The rows are grouped in 3 ways, from coarse to fine. Each group lies inside one group of the grouping before and may be the whole of it. The rows also spread widely along 9 directions, which tell nothing about the answers.
Some rows, each with its group in each grouping after it:
[-15  25   3  22  42   7  -8   9   2 -19  12  -7   7 -17 -10   7  -1 -25
 -11  -2 -49]	Duvir puluf j190
[ 14  -7  -2  -9 -11  -3   1  -7  17  -3 -18 -13   2  10   2   9  -7   6
  24  13   1]	kefe Kel j981
[ 17 -19 -18  -5  -6  -8  -8   6  -1  -2  -7  -5  -2   5   9   5   8   6
 -10  14   8]	kefe bizuk j888
[  5   9  18   3 -23 -18  -4 -21   1  14 -21  -7   9 -26  -7  -4 -16  -8
  -3  20 -10]	Duvir Pev j101
[ 15  17  -6   7   6 -28  -6 -22   1   7 -14   6 -22  16  20  -5  -7 -13
 -52   9  22]	kefe Kel j131
[ -6  -1  -9  18   7   5  13 -38  -5 -24  -6  24  -3  -2  -4  30  19   3
  -6  19   7]	kefe lakag j481
[ 10  -1 -10 -12   6  -5   6  -2  29 -14  12  36 -22  36 -15   2  30  21
 -31   4  -6]	kefe bizuk j958
[  1   8  -2  20  20  -9  -8  -3  -6 -11   2  -1   2  -5   9  -2   6 -26
 -46   5 -17]	kefe lakag j103
[ 15 -13 -20 -14  -4   4   0   1  18 -27  -4   6  -9  19  -4  25   6  14
   8   7  -7]	Duvir Pev j389
[-12   4  22  -9 -34  44  18 -44   4 -13   4  12  12 -33 -27  18  -1   9
  18 -10 -24]	Duvir puluf j263
[  7   5 -19   1  13 -13   5  -7  18 -24 -24 -16 -10  11  15  16   0  -7
   2  18  -5]	kefe bizuk j282
[ 13  -7  -2   5   2  25   3 -17   0 -19  11  10   0  12  -4  18   8   8
  -6 -11  -3]	kefe buto j244
[ 39 -26   6  -6 -27 -26   0  -9  18  18 -19  11 -11  37 -13   1 -19   1
   4   6  24]	Duvir puluf j85
[ 15 -10   4 -16 -23  21  -9  -3   3   3  23  21   1   3 -19   3   2  32
  -8  -9  -8]	Duvir Pev j101
[ 16 -11   0  -7 -18 -10 -11   7   8   6   7  20  -2   5  -9 -19  18   2
 -47   3 -13]	kefe lakag j481
[  0   2 -19 -16 -37  18  -1 -39 -18 -15 -21 -10  -8 -38  33  13  -3  10
 -36   9  19]	kefe lakag j103
[ 31 -21   9   2  -6 -20  -1   4  21   8 -12   0   2  37  -7  -2  -5 -12
   6   7   1]	kefe Kel j981
[  1   4 -12   8  15  10 -14   4 -17 -26  -4 -41  12 -26  26  17 -16 -35
 -10  -4 -29]	Duvir Pev j389
[-17  27  14  -1  -3  38   7 -34  -2  -9  20   7   3 -22 -10   8   6   8
 -11 -11 -24]	kefe Kel j131
[ 20 -10   1 -20 -28   7  -5   2  22   5   1  -2   4  14  -9  -2  -6  22
  13  -3  -3]	kefe lakag j481
[ 25 -22 -14  -8 -19 -17   1  -8  10 -16 -19   5 -10  17   5  15   0  -9
 -17  11   5]	Duvir Pev j389
[ 28 -16 -16  -4 -10 -15  -7  -3  12   4 -10   6  -8  28   4  10  -4  20
   4  13  27]	kefe lakag j481
[  8  -1 -13  -1  -2   5  -3  -5   2 -20  -4 -13  -1  -2  16   7  -1 -13
 -24  -2 -11]	kefe lakag j481
[ 21 -11   4  26   9 -25 -18  -1 -14  14  -7   3   9   2   1  -2   3 -11
 -19  15  10]	kefe buto j244
[ 11  -6 -20   1   7  -8  -1  -7   0 -12  -7   2 -10  11  13  14  10   4
 -15  12  11]	kefe bizuk j958
[  6   3  -6  -1  -2  17  -3  -6   2 -12   3 -17   7  -3  11  11 -10   3
   1  -4  -7]	kefe lakag j103
[  6  -4 -22   7  16 -17  -6   1   0 -23 -20  -5 -13  -2  14  13   3 -21
 -29  15  -6]	Duvir puluf j85
[ 21   7  -6  24  41  -4 -15   5 -12   1  27   9 -11  32   9   2 -18 -23
 -49 -24   4]	Duvir puluf j263

New rows. What belongs after each?
[ -2  -4 -19 -26 -30  22  15 -38  11 -30 -17  17 -18  -9   9  23  22  24
 -14  13   6]	kefe Kel j981
[ 15  -4  -8  -4   3  17 -13   3  -2  -3  17  -3   4   7  -2  17 -13  22
  14  -7  -1]	Duvir Pev j101
[  8   6   0  -9  -4  -5   4 -15  27  -9   0  30 -14  19 -24  11   6  26
  -1  12  -5]	Duvir Pev j101
[ 17  -6   0  10   4   8   1 -12   1  -5  11   6   1  22   2  10  -4  -1
 -14  -7   4]	kefe lakag j103
[ 13   4 -11  11  25   5 -10  -2 -10  -9  26  17 -14  23  11   1  14  -9
 -60 -13  -3]	kefe Kel j131
[ 21 -13   8  10  -2 -19 -11   0   2  13   7  26   3  14 -20   0   4   5
 -14  13  -2]	Duvir Pev j101
[ 16  -9  10   5 -16 -13  -6 -10  -2   5 -17 -16  12  -9   0   6 -20 -17
   4  10  -8]	Duvir Pev j101
[  7  10  -5   0   6 -11 -14  -2   2  -4  11  28 -15   3  -5  -8  12   2
 -61   3 -14]	Duvir Pev j101
[ 12  10  -1  -8  -4 -10   0 -14  20 -10   0  22 -19  18  -7   0  -1   3
 -38   1 -10]	Duvir Pev j101
[ 19  -4  10  23   7 -33 -15  -3  -3  24 -11  -1  12   3 -12   8 -18   4
  27  27  14]	Duvir Pev j101
[-28  25 -14   1  -5  11  -9 -35 -26 -16 -12  10 -11 -66  13  10  14   7
 -48  23  -6]	Duvir puluf j85
[ 19  -1   0 -23 -42  12   9 -44   9  15  -5  17 -15  14  -1  11  -9  49
   9   1  43]	kefe bizuk j958
[  8  -1   3  -7  -1   6  13 -15  30 -14   1  23 -13  24 -28  19   3  18
  17   2  -9]	Duvir puluf j85
[ -4  -3  -7  10   1  13 -13 -12 -28  -4   6   4   5 -33   2  12   6   2
 -19   7  -4]	Duvir puluf j85
[ 16 -24 -15  -3 -10   3 -12  15   1 -21 -18 -28  12 -12  13   8   7 -13
   3   8 -19]	kefe buto j244
[ 19  -4 -17 -17  -7   7  -1  -4  17 -17  -6  -3 -18  21   9  11 -14   0
 -17 -14   2]	Duvir puluf j263
[  8   1 -12 -10  -9 -11  -9  -1  12   2 -11   6  -9   3   0   3  11  21
  -3  22   6]	kefe Kel j131
[ -5  18  -3 -11  -4   2  19 -35  33 -27 -20  18 -21   7 -12  21  -2   7
   0   9  -8]	Duvir puluf j263
[  8  27  -5  20  29 -21 -10 -10  -2   9 -10 -23  -4   5  20   4 -26  -7
  -5  11  13]	kefe bizuk j282
[  3   5   6  17  18   0   8 -12   8  -6   2  -1   7  11  -9  17   1  -3
  22   9  -8]	kefe bizuk j958
[ 27  -7  10   0  -1   5 -14  13   4  19  20  -8   8  26  -5  -9 -13  -1
  -2 -17  -5]	kefe Kel j131
[ 26 -16   3  14  11 -14  -7  12   4   5  10   1   5  27  -4  -6   4 -18
 -18  -3 -11]	kefe bizuk j282
[  8  -4  -6   7  18   5  -6   6   5 -14  11   8   0  10 -10  11   2  -7
  -9  -4 -18]	Duvir puluf j263
[ 27 -35  -3   6 -12 -21 -15  25   2   8  -8  -8  16  10  -1  -5   6 -12
  -5  16  -6]	kefe lakag j103
[ 15   0 -23 -16   0  -3 -11   4  19  -2  -8   5 -18  14  -2  16 -10  34
  17  11  14]	Duvir puluf j190
[  5  12 -31   2  28 -11  -1 -10  12 -37  -9   8 -28  20  18  26   2  -2
 -31  12   0]	Duvir Pev j101
[  4  -3  -8  -5  -1  -1   7 -12  29 -25 -15  17  -9  12 -14  17  22  17
   7  18 -12]	kefe buto j244
[  1  19 -12  -1 -14 -12 -23 -23 -25  25 -16 -13  -3 -41  27  -9 -11  22
 -28  23  30]	kefe bizuk j282
[ 10  -6   1 -16 -32  28  -7 -16 -11  -1   5  -8   3 -23   6   1 -15  -3
 -24 -19  -7]	Duvir puluf j263
[ 14   2  -5  13  13 -10 -11  -1  -7   8  -2 -16   6   2  10   4 -11  -1
   3   8   5]	kefe bizuk j282
[ -1  43  18  34  40  -4   3 -34   5   9  12   4  -3  18  -3  12 -30  -1
   0  -2   7]	kefe lakag j103
[  8  25  -2  28  22  -1 -16 -31 -30   3  -2 -16  -4 -13  34   4 -24 -20
 -46  -7  22]	kefe buto j244
[  5   9   7   5  -2  11   8 -26   4  -8  -1  -5  -2   6   5  10  -8 -15
 -10  -5  -5]	kefe Kel j131
[  5   2   1   3   0 -12  -7  -2   3   6  -2   2   0  -5  -4  -6   6   0
 -19  15  -7]	kefe bizuk j888
[-12  34  -6  -2  17   3  17 -33  25 -30  -4  16 -25   9  -1   9  13   1
 -35   4 -18]	kefe bizuk j282
[ 10   8  24 -16 -39  40  12 -53   1  15  18  24  -6  -1 -23  11 -21  38
   7 -22  19]	Duvir puluf j85
[12 -3 -3  7  8 -4 -6 -5  9 -9 -4  9 -2 12 -6  8 10  6 -7  8 -4]	kefe buto j244
[ 16 -31 -33   3   0 -26 -14  17 -11 -12 -26 -17   0  -7  25  11  17 -11
 -15  34  10]	kefe bizuk j888
[ -3  19   1  10  20  21  -4 -13  -9   0  23  -4   4  -4   1   9  -5  12
  -1 -10  -5]	kefe bizuk j958
[ 31 -45  -5  20   1  -9 -22  27 -30  17  10 -15  29   1   5   2   8 -14
   5   6   3]	kefe bizuk j958
[  4  11  19  19  20  34   1 -20 -12  -1  29  -8  13   6   1  11 -16 -13
   0 -27 -15]	kefe Kel j981
[  6   6   8   7  -6   5  -2 -20   0  -7  -7  -3   4 -11   1   2   2  -8
 -19   1 -11]	kefe buto j244
[ 15 -13   1   8  -4   5   6 -22  -1  -7  -5   4   1  15   2  16   0  -7
   0   4   8]	kefe Kel j981
[ 14  -8  -4   4 -10  -5  -5 -11  -3   1   0  12  -3   4   5   0   6   1
 -35   6   6]	kefe lakag j103
[ -8  -4  -8  -8  -8   9   0   6  13 -29 -27 -30  12 -35  -1  18  -2 -16
  27  15 -42]	Duvir puluf j190
[ -1  26   5  34  40 -21   7 -33   6 -11  -4  22 -11  14 -11  24  -8  -8
  -7  20   2]	Duvir Pev j101
[  7  -6  18 -15 -34  44  10 -25   2   5  21   2  15  -7 -18  10  -1  29
  27 -19  -6]	kefe bizuk j958
[ 19  -8  15 -17 -44 -25  -8 -10  16  26 -18  20  -7  -4 -18 -22  -5   7
 -27  11   4]	Duvir puluf j263
[ 18 -25  -5   2  -9   8   4 -13  -1  -9   9  27  -3  23  -9  15  26   8
 -13   4   6]	kefe Kel j131
[ 15 -15  -7  33  28 -20   6  -7   8 -12 -14   2   7  31  -5  32   1  -7
  33  28  12]	kefe lakag j103
[ 23 -26   7 -18 -38  -3  -5   6  18  12 -14  -3  10   0 -18  -3  -9   8
  20   4  -8]	Duvir puluf j263
[  7  -1  15  -2 -18  26   2 -19  -8   5  15  -8  14  -9  -4   2  -5   1
   1 -16 -10]	kefe bizuk j958
[  3  -7  12 -15 -33  35 -10  -8 -14  -6  27   8  13 -30  -9  -6   9  -2
 -42 -22 -37]	Duvir Pev j389
[ -8  31  -1  -7 -13  18  12 -55   0  -7 -10  -2 -12 -18  12  15 -12  20
  -7   4  14]	kefe bizuk j282
[  8 -11  -1  15  14   6  10 -17   7 -17  -1  12   3  18  -8  26  13  -3
  15  11  -3]	kefe Kel j981
[ -1  28   9  -4   0  -2  12 -30  28  -2  -1  16 -14  15 -15   2   0  20
  -5   6  -6]	kefe bizuk j282
[  6   1  -3   7 -11  -1   9 -43  -8   4 -14   4  -7  -3   8  19  -7  13
   3  17  34]	kefe bizuk j888
[  5  12   6   7   4  -9  -7 -15   5  11  -2  12  -5  -2 -12   3 -12   7
  -6   8   4]	Duvir puluf j263
[ 18  -3 -23  -1  19  -9  -1   6  18 -17  -7 -11  -9  29   8  15   0   6
   8   9   1]	kefe bizuk j282
[ -2  16  -2   7  25  13 -13   6  -2  -3  16  -9   6  -4   3   3  -2   3
  -2  -2 -20]	kefe Kel j981
[  0  19   5   5   1  12  11 -39   2 -11   0   1  -7  -1   6   8  -5  -6
 -23  -5  -4]	kefe bizuk j282
[ 19 -14   8 -16 -39 -10  -4 -11  17  20  -1  34  -5  11 -21 -12  13  34
 -20  13  12]	kefe lakag j103
[  9  -4   4 -15 -38 -21   4 -19  17   8 -38 -12   0 -15   3  -4  -3   4
   7  27   4]	kefe bizuk j958
[  1  -1  12  -2 -32 -11  -5 -22  -2  10 -22  -5  13 -34 -10   6  -8   4
  15  27  -5]	Duvir Pev j389
[ 12 -22   3  -1 -37  -2   0 -19  -5   4 -22  -8  15 -20   3   8  -1  -1
   4  19   7]	kefe lakag j103
[  6 -10  24   9  -9  19  -2  -8  -8   6  18   6  22  -9 -15  -5  10 -13
  -9  -8 -28]	kefe Kel j981
[ -3   5 -13  11  12   5  -6 -20 -16 -11  -2   7  -4 -13  14  16  12   5
 -20  16   8]	kefe Kel j981
[ 15 -13 -15  -1 -18 -18 -10  -6  -4  -4 -29 -19   2 -14  25   2  -3 -11
 -21  22   8]	kefe lakag j103
[ 22 -11  -7 -19 -28   8  -7  -9   1  12  -2  -8  -4   4   9   1 -10  24
  -1   0  22]	kefe bizuk j888
[ 19 -24  -5 -24 -36  16 -10   2  -2   0  11  18  -4  -5  -8  -8  10   8
 -38 -14  -9]	Duvir puluf j263
[ -1  36  12  12  21 -18  -2 -20  22   5  -4   9  -7   8 -16   9 -20  14
  12  17  -5]	Duvir Pev j101
[  3 -20  22 -22 -50  15  -1   2  12   6 -12 -14  25 -38 -27  -6   0   1
  28   6 -40]	Duvir puluf j85
[  0  21   0  -6   0   6   5 -24  16 -11  -3  14 -19   2  -7   8  -8   3
 -23  -3  -8]	Duvir puluf j190
[  5   7 -12 -27 -26  37  -1 -29   1   0  18  23 -16   2  -2  15   8  59
  -2  -7  23]	kefe Kel j131
[  4   4  10  -3 -11   3  13 -23  25 -12 -21 -13   9  -2 -16  28 -21   8
  58  15 -12]	Duvir Pev j101
[ 28  -9 -22  -5  13 -27 -17  25  20   2 -15  -5 -13  28   3   7 -13   8
   6  14  10]	Duvir puluf j190
[ 21  -6  -9   6  -3 -26 -17  -4   3   7 -17   7  -9   8   8  -4   5   6
 -28  19  17]	kefe buto j244
[  5 -31  -1   6 -23  23   8 -15 -11 -23   2   7  20 -15  -7  18  24 -11
  -3   3 -19]	kefe lakag j481
[-25  30   5  12  17  43   3 -39 -22 -22  25  13   1 -33   3  13  16  -1
 -39 -10 -25]	kefe Kel j981
[  0  16  21 -10 -33 -17   1 -25  12  20 -20  -7  -1 -24  -4 -20  -9  -4
 -20  15  -6]	kefe bizuk j888
[ -3  26 -23 -17   6  30  13 -39  16 -36  -7   0 -29   9  15  35 -19  18
  -2 -13  11]	Duvir puluf j263
[ -3  10   5 -16 -25 -10  -3 -11  12   6 -13   3  -4 -23  -4 -16  15   7
 -28  17 -16]	kefe bizuk j958
[ 12  -7 -19 -10  -3  30  11 -19   2 -30   7  -4  -8  14  15  23   4   5
 -12 -15  -1]	kefe bizuk j282
[ 25  -5   9   0  -6   6  -8 -11  -3  11  33  40 -10  27 -17  -5   2  16
 -46 -18   3]	Duvir Pev j101
[  0  -4  -6  -4  -1  36   4  -9   0 -28  10  -5   5  -9  -6  23  -3  -3
   7 -15 -23]	Duvir puluf j263
[ 17 -14  -4  -5 -18  -2 -23   6 -13  15  10   7   6  -9  -4  -1  -1  19
 -11   6   4]	Duvir Pev j389
[ 20  -6 -13  -3   0 -25 -10   6  15   1 -24  -9  -9  13   5   5 -17  -3
   2  13   9]	Duvir puluf j263
[ 12   3  -1 -13   3  -1  -5  21  26  -8   5 -20  -2  14   0 -12  -3 -11
 -14  -9 -33]	kefe bizuk j888
[  8   7  25   6  -6  25  13 -34   6  -7  22  21   3  12 -22  13  -9  -3
  -7 -20 -17]	Duvir Pev j101
[ -8   9  -1  -3 -22  47   3 -45 -30 -17  11  -5   9 -42  11  27 -12  13
  -5 -11   0]	Duvir Pev j101
[  6  -1  -5   4   6  -6   1  -5  12 -16  -9  10  -9   3  -8  10   4 -12
 -18   7 -16]	Duvir puluf j190
[ -8  28   6   6  15 -34  -7   2  27  12 -19  -6  -1 -10 -14  -8   1   9
  14  38 -16]	kefe bizuk j888
[  9  -4  -2 -23 -25   6  -3   7  25  -9  -2  -2  -1   2  -4  -8   6   9
 -17   0 -24]	kefe lakag j103
[  9 -26 -10 -22 -28  21   2   2  12 -20 -11 -10   9  -7  -2  15  15  12
  24   9 -18]	kefe Kel j981
[  8   5  -7   1   3  16  12 -32   3 -25  -4   5 -15  11   8  22 -13 -14
 -22 -14   3]	Duvir puluf j263
[  0  23   8   3  -2  20   1 -40  -2  12  11  22  -9  -4 -15  17 -19  34
  10  -4  20]	Duvir puluf j190
[ 20   2  17  27  16 -17  -4 -19  -3  23  14  29  -3  27 -19   1 -16  -6
 -17  -4  17]	Duvir puluf j263
[  3 -26 -53  -7   2   3   5 -16  -8 -40 -18  18 -19   2  21  42  42  29
  -9  34  30]	kefe bizuk j958
[ 13   0   9  -8 -18   9  -5 -13   4   3   8   5   3   3 -11   6 -12  10
   0  -6  -7]	Duvir Pev j389
[ 15   4  12   4  -6  -7  -1 -15   5  18   0   0   3  12  -6  -3 -10   5
   2   1   9]	kefe bizuk j958
[  8   1 -11  16  17 -10 -11  -3 -13 -12  -9 -17   4 -10  15  16 -13 -20
  -9  11  -7]	Duvir Pev j101
